The rows come from 4 hidden closed curves, with some noise, and rows from the same curve form a group. Each curve winds through 8 dimensions. The rows are also pushed far along 5 directions, which tell nothing about the answers.
In the rows, zero is written as 128.
Known rows, each followed by its group:
[113  93 125 139 102 136 164 134 174 158  59 138  86 112  70 117  68  92
 116]
j_76
[114 147  88 144 136 110 110 140 105 159  91 121 132  77 145 124  66 108
 107]
j_378
[ 99 134 150 157 143 129 130  93 146 120 122 139 146 214 170 139 153  99
 141]
j_378
[134 127 184 125 101 147 142 144 110  67 159 154  79 146  71 121 160 141
  86]
j_76
[160 125  92 113 105 141 126 164 144 158 131 121  92  50 101  91 116 162
 120]
j_378
[137 144 148 145 133 165 137 179 127  82 114 161  66 126 102 139 147 156
  58]
j_378
[182  70 153  93 117 110 146 130 151 161 136  99 113 110 110  94 147 162
 156]
j_378
[104 161 112 152 187 117  96 149 123 119 121 109 142 115 178 170  84 111
  94]
j_738
[162 118 132 103 147 123 116 148 111  89 194  97 168 110 116 151 180 178
 136]
j_483
[124 186  86 127 163 201 112 192  96  81 131 117 119  49  88 171 174 170
  95]
j_483
[ 85 152 135 168 120 172 146 159 140  65  86 173  85 168  85 164 129 113
  65]
j_76
[156  82 106  98  95 156 134 148 131 122 129 116 138 109 100 118 147 159
 161]
j_76
[177 127 124  86 171 125 109 136  62 102 172  88 156 144 147 151 186 150
 163]
j_738
[125 136 112 117 171  78  94 123 112 154 138  95 171 117 200 144  83 117
 136]
j_378
[149 124 113 117 166 133 111 139  56 118 135  78 180  96 141 156 164 140
 152]
j_738
[170  91 116  97  78 133 154 122 141 163 132 140 106  72  62  81 135 143
 159]
j_378
[147 129 132  94 116 118 115 125 114 103 164 153 133 148 157 117 167 147
 145]
j_483
[ 69 152 120 178 111 146 148 131 108  96  96 127 149 152 126 148 174 119
 107]
j_738
[108 157 137 150 128 106 124  94 158 128 147 151 146 158 150 131 129 118
 137]
j_738
[ 75 160 100 187 152 164 122 137 144 109  81 136 129 143 127 165  99  86
 105]
j_483
[196 122 146  75 149 114  95 127 136 123 177 123  87 148 109 116  93 142
 153]
j_738
[105 122 154 151  93 100 169  83 178 157  97 190 140 133 114 119  92  87
 145]
j_483
[ 98 182 105 147 160 128 105 124 133 171 106  88  80 136 159 123  60  90
 120]
j_76
[ 68 165 149 171  79 163 163 120 124  88 120 143 126 163 121 148 175 143
 123]
j_76
[159 125 144  95 127  83 122 100 130 152 146 130  93 171 131  95 120 123
 138]
j_378
[157 128 124 110 136 143 130 144  77 125 129 131 126  96 114 139 129 131
 129]
j_378
[138 176 101 140 128 143 121 139 121 123 118 135  82  94  68 116 136 147
 108]
j_738
[100 154 128 201 118 159 158 142  94  98  95 136 152 114 145 155 193 153
 109]
j_738
[117 131 140 170 132 158 145 161 121 106 103 153 125  98 137 144 156 147
  79]
j_378
[ 89 124 167 151 117 134 170  94 132 147  88 145 138 165 143 148 115  89
 144]
j_483
[136 163 124 144 130 165 111 172  68  84 134 127  84  81  96 122 163 161
  70]
j_76
[107 176 132 151 130 170 134 148 103  86 131 190 107 149 141 146 157 115
  79]
j_738
[150 110 162  77  95 119 145 138 152 110 166 165  78 175 140 120 120 149
 119]
j_76
[141 169 101 121 178 129  91 186 110 109 119  97  62 109 107 137  90 134
  62]
j_76
[186 106 103  93 160 137  80 138 126 147 128  92  92 107  89 106  68 114
 159]
j_738
[110 165 109 159 146 107 120 109 114 168  96 118 122 115 152 118 106 113
 116]
j_378
[150  99 138 107 155 103 107 143 118 126 128 100 124 125 130 133  84 117
 122]
j_738
[161  65 153 122 108  82 142  93 160 172 112 133 107 172 137  76 105  98
 157]
j_738
[116 125 109 117 104 128 116 123 124  85 160 120 167 146 114 139 165 150
 153]
j_378
[107 143  96 155 183 113  97 146 103 138 114  97 172  96 192 150 114 110
 105]
j_76
[157  97 137 108 141  85 129 118 174 164 145 142 115 126 120 105  83 103
 121]
j_483
[170  83 164 108  90 117 151 136 161 125 136 184  77 130  92  89 115 133
 108]
j_738
[ 90 116  97 145 106 108 132  97 153 159 109 108 180 114 141 128 102 108
 168]
j_378
[130 143  80 144 130 129 116 148 112 132  85 121 131  76 108 124 109 123
 135]
j_483
[157 125 108  92 109 151 125 142 155 126 145 116  94  90  57 115 129 162
 149]
j_483
[138 169 139 114 189 103  90 106 110  93 164 123 139 194 156 178 104 111
 144]
j_483
[116  97 179 137  96 110 157  93 160 133 139 147 116 202 140 117 124 117
 126]
j_483
[ 96 110 165 157  96 129 184 129 151 171  79 137 102 120 141 122  95 115
  97]
j_483
[ 94 138 149 145  88 137 149 112 122 113 145 116 145 154 141 128 171 141
 147]
j_76
[103 128 132 141 113 152 151  97 148 128 138 165 166 172 156 138 159  94
 166]
j_738
[ 99 152 139 172  94 132 142 120 150  97 133 159 143 121 108 130 159 154
 113]
j_738
[189 110 112  47 124 117  96 146 113 116 161  85  86 138 111 112 116 167
 176]
j_483
[157 102  90  92 171 113  76 138 124 160 145  80 141 127 174 109  84  99
 157]
j_738
[137  81 152  98  56 112 163 115 160 145 113 133 103 141 116 100 102 145
 172]
j_483
[111 133 147 141  89 148 133 146 177  97 134 168  56 174  89  98 117 116
  82]
j_76
[161  98 148  80 101 108 144  89 168 153 164 168 102 175 111  92 114 102
 166]
j_378
[144 137 146  78 148 116 113 130 150 127 165 135  81 191 175 141  76 119
 129]
j_76
[131 134  93 114 105 133 125 176 107 102 143  92 102 105 118 127 145 173
 104]
j_378
[ 76 125 175 186  95 153 166 126 137 116 106 138 134  95  97 136 121 109
 101]
j_76
[186 120  83  60 155 132  90 137 145 170 122 120  58 150 123 106  54 115
 150]
j_76
[146 143  78 102 122 162 105 177 104  86 140 124 107  81  72 141 118 151
 114]
j_378
[163 167 135 102 154 123 106 134 112  85 155 134  87 151  76 152 116 144
 122]
j_483
[144 112 152  87  80 140 145 113 108  76 182 137 143 185 112 129 217 172
 170]
j_76
[135  92 164 138 102 111 142 131 121  61 173 176 173 158 135 133 199 149
 105]
j_483

New rows, each followed by its group:
[128 112 166 118  88 104 145 139 110  74 161 145 157 139 136 139 172 179
 111]
j_378
[134 107 176 112 118  90 138  73 132 149 169 151 194 168 188 129 133 120
 175]
j_76
[ 75 152 153 177  54 164 179 134 134 106 103 139  96 127  91 123 157 152
 106]
j_76
[104 163 107 133 136 133 109 133 137 137  91 123  88 150 161 141  63 110
 133]
j_483
[121 126 108 133 109 160 135 139 156 115 126 135 127  96  82 131 141 143
 137]
j_483
[146  88 109  98 108 125 132 102 135 164 128 138 163 139 165 115 127 126
 184]
j_76
[ 58 159 148 181  88 138 156 112 151 113  89 198 127 166 182 141 119 105
 107]
j_483
[147 106 148 100 106 126 138 127 130 104 180 146 187 101 129 145 161 164
 161]
j_378
[ 87 165  71 182 150 117 116 122 117 163  80 118 175  88 174 132 129 114
 117]
j_76
[119  77 146 128 112  89 147  87 138 164 119  95 174 149 131 102 136  92
 175]
j_76
[ 82 122 131 158 109 157 148 124 168 121  91 150 131 170 133 150 100  97
 128]
j_76
[125  65 139 121 110 108 135 119 142 131 131 118 193 139 163 125 139 124
 162]
j_378
[137 157 144 117 103 158 139 128 141  81 156 186  73 177  79 129 153 136
 110]
j_378
[138 157 128 117 159 152 118 164  92 113 150  94 111  98 134 151 154 170
  95]
j_483
[116 151 141 152 116 128 132 153 105  74 117 121 125 106  90 150 163 188
  86]
j_378
[139 163 116  88 180 127  93 144 135 144 143 102  76 157 171 153  48 112
 125]
j_76
[128  91 147 117  90 148 158  95 141 125 148 160 169 163 125 120 170 109
 184]
j_738
[140  76 127 114 132  96 123 101 107 153 139  67 197 125 138 107 161 113
 188]
j_76
[ 86 157 139 163 143 123 129 140  92  81 149  93 191 116 154 172 187 152
 114]
j_76
[185  86  90  95 144 121 117 143 131 177 102  64  89  81  51  95  81 118
 155]
j_483
[157 141 139 124 131 133 148 143 124 126 111 134  59 154 101 126 123 135
 114]
j_738
[133  98 158 133  92 136 155 116 121 110 154 135 144 134 106 117 190 161
 128]
j_483
[ 86 150 100 161 111 169 129 165 100  79 115 148 149  80  98 142 172 138
  78]
j_738
[ 97  84 147 170  67 163 189 129 105 122  70 147 161  80  95 128 178 137
 128]
j_483
[ 81 133 133 175 112 121 144 104 102  94 125 138 207 156 154 141 215 127
 133]
j_76
[163 112 180  95 100 110 145 120 128  75 160 151  99 180  75 142 134 157
 136]
j_483
[ 87 178 137 191 165 141 115 111 137 117  95 180 152 131 158 158 117 102
  94]
j_378
[110 174  75 153 155 131  92 143  93 101 142 109 192 108 173 150 190 161
 123]
j_76
[127 158 108 146 118 153 115 159 124  94 154 133 139  96 132 127 181 182
 109]
j_378
[139  64 165 107  76 119 175 131 159 141 130 148 130  87 108 116 125 154
 133]
j_483
[123 179 105 124 192 151 105 130  93 147 106  90 119 118 136 162 105 106
 136]
j_483
[190 157 108  87 163 136  87 163  66  64 170  89 110 100  61 158 157 189
 131]
j_483
[126  72 191 124  87 101 165  92 142 151 140 143 136 130 121  95 124  99
 142]
j_76
[135 137 114 120 158 155 124 142  99 148  93  94 104  85 106 155  79 118
 135]
j_76
[ 99 169 125 166 102 145 133 147 111  65 114 158 127 157 122 150 160 143
 108]
j_483
[107 145 163 129 142 104 129 120 101  78 177 105 182 161 154 166 187 146
 131]
j_76
[113 164  99 150 155 156  94 170 144 103  80 138  58 150 105 132  75 107
  67]
j_378
[ 94 163 127 140 107 160 135 150 147  75 126 189  93 162 109 160  89 108
  87]
j_378
[103 152 133 136 107 145 135 119 143 111 134 127 129 146 128 149 131 149
 150]
j_483
[116  97 137 182  77 124 165 149 115 107  85 158 136  84  97 116 147 146
  86]
j_483
[ 83 152 117 158 101 159 145 156 137 103  93 170  95 107  82 128 117 111
  64]
j_738
[ 64 138 182 192 104 152 162 120 150 116 102 151 120 123 108 142  99  90
  90]
j_76
[148 113 143  74 107 105 138  95 164 166 138 117  69 190 110  99  85 106
 173]
j_76
[ 96 130  80 181 149 152 125 160  93 127  71 113 177  47 137 154 144 127
 100]
j_76
[179 171 121  82 177 137  98 157  80 111 159 122  66 137 120 146 105 136
 106]
j_378
[152 162 100 124 177 134 104 166 136 135 131  90  82  82  85 144  81 143
  93]
j_483
[127 123 101 142 108 117 135 131 107 127 113 124 157  97 111 109 183 153
 127]
j_76
[145 111 135  89 129  70 118 118 145 165 129 134 101 149 154 108  44  99
 126]
j_378
[117 124 129 120 131 136 144 131 143 171  99  94 102  98 127 143  54 115
 146]
j_76
[136 129 110 129 106 167 160 173 109 118 116 107 104  49  73 149 137 172
 113]
j_378
[113 101 141 150 106 120 149 150 118 108 121 139 162 103 141 129 162 145
  99]
j_76
[149  42 167 107  55 131 190 117 122 138 101 139 131 111  74  96 161 139
 159]
j_483
[108 185 127 132 120 154 125 134 124  93 144 150  92 186 129 152 120 125
 116]
j_378
[151 109 178 109  84 130 143 137 107  88 168 159  89 149 103  96 173 153
 100]
j_76
[ 97 132 126 149 157 139 119 131 116  83 124 146 169 170 162 170 153 103
 112]
j_76
[104 117 111 162  79 154 157 128 119 127 133 169 184  81 150 120 177 134
 133]
j_378
[149 119 154 110 104 149 139 169 116  56 139 147  84 132  76 152 139 174
  96]
j_483
[ 95  91 158 132  71 105 170 105 187 144 131 138 128 150 123 102 127 110
 144]
j_76
[123 112 117 117 129 121 128 128 117 150 145 109 179  94 199 141 129 144
 155]
j_76
[115 135 140 128  94 113 130  87 118 113 160 147 186 166 147 128 164 134
 170]
j_378
[139  81  83 129 101 131 129 155 138 164 115  92 147  40 126  89 135 156
 140]
j_483
[120 107 137 135  83 141 143 153 161  98 130 155  91 153 118 110 139 146
  96]
j_483
[140 141 115 141 112 178 122 148 112  99 117 143  96  88  42 115 148 146
 108]
j_76
[141 143 101 111 158  95  97 120 134 142 116 121 116 164 152 124  73  89
 154]
j_483
[ 84 211 109 154 202 131  92 148 118  95 141 135 138 146 190 193 104 104
  78]
j_738
[149  98 196  94 114 129 129 130 138  80 190 133 108 166  89 124 138 130
 126]
j_76
[195  84 117  74 122 133  94 133 106 107 186 126 140 115  95  87 180 153
 156]
j_76
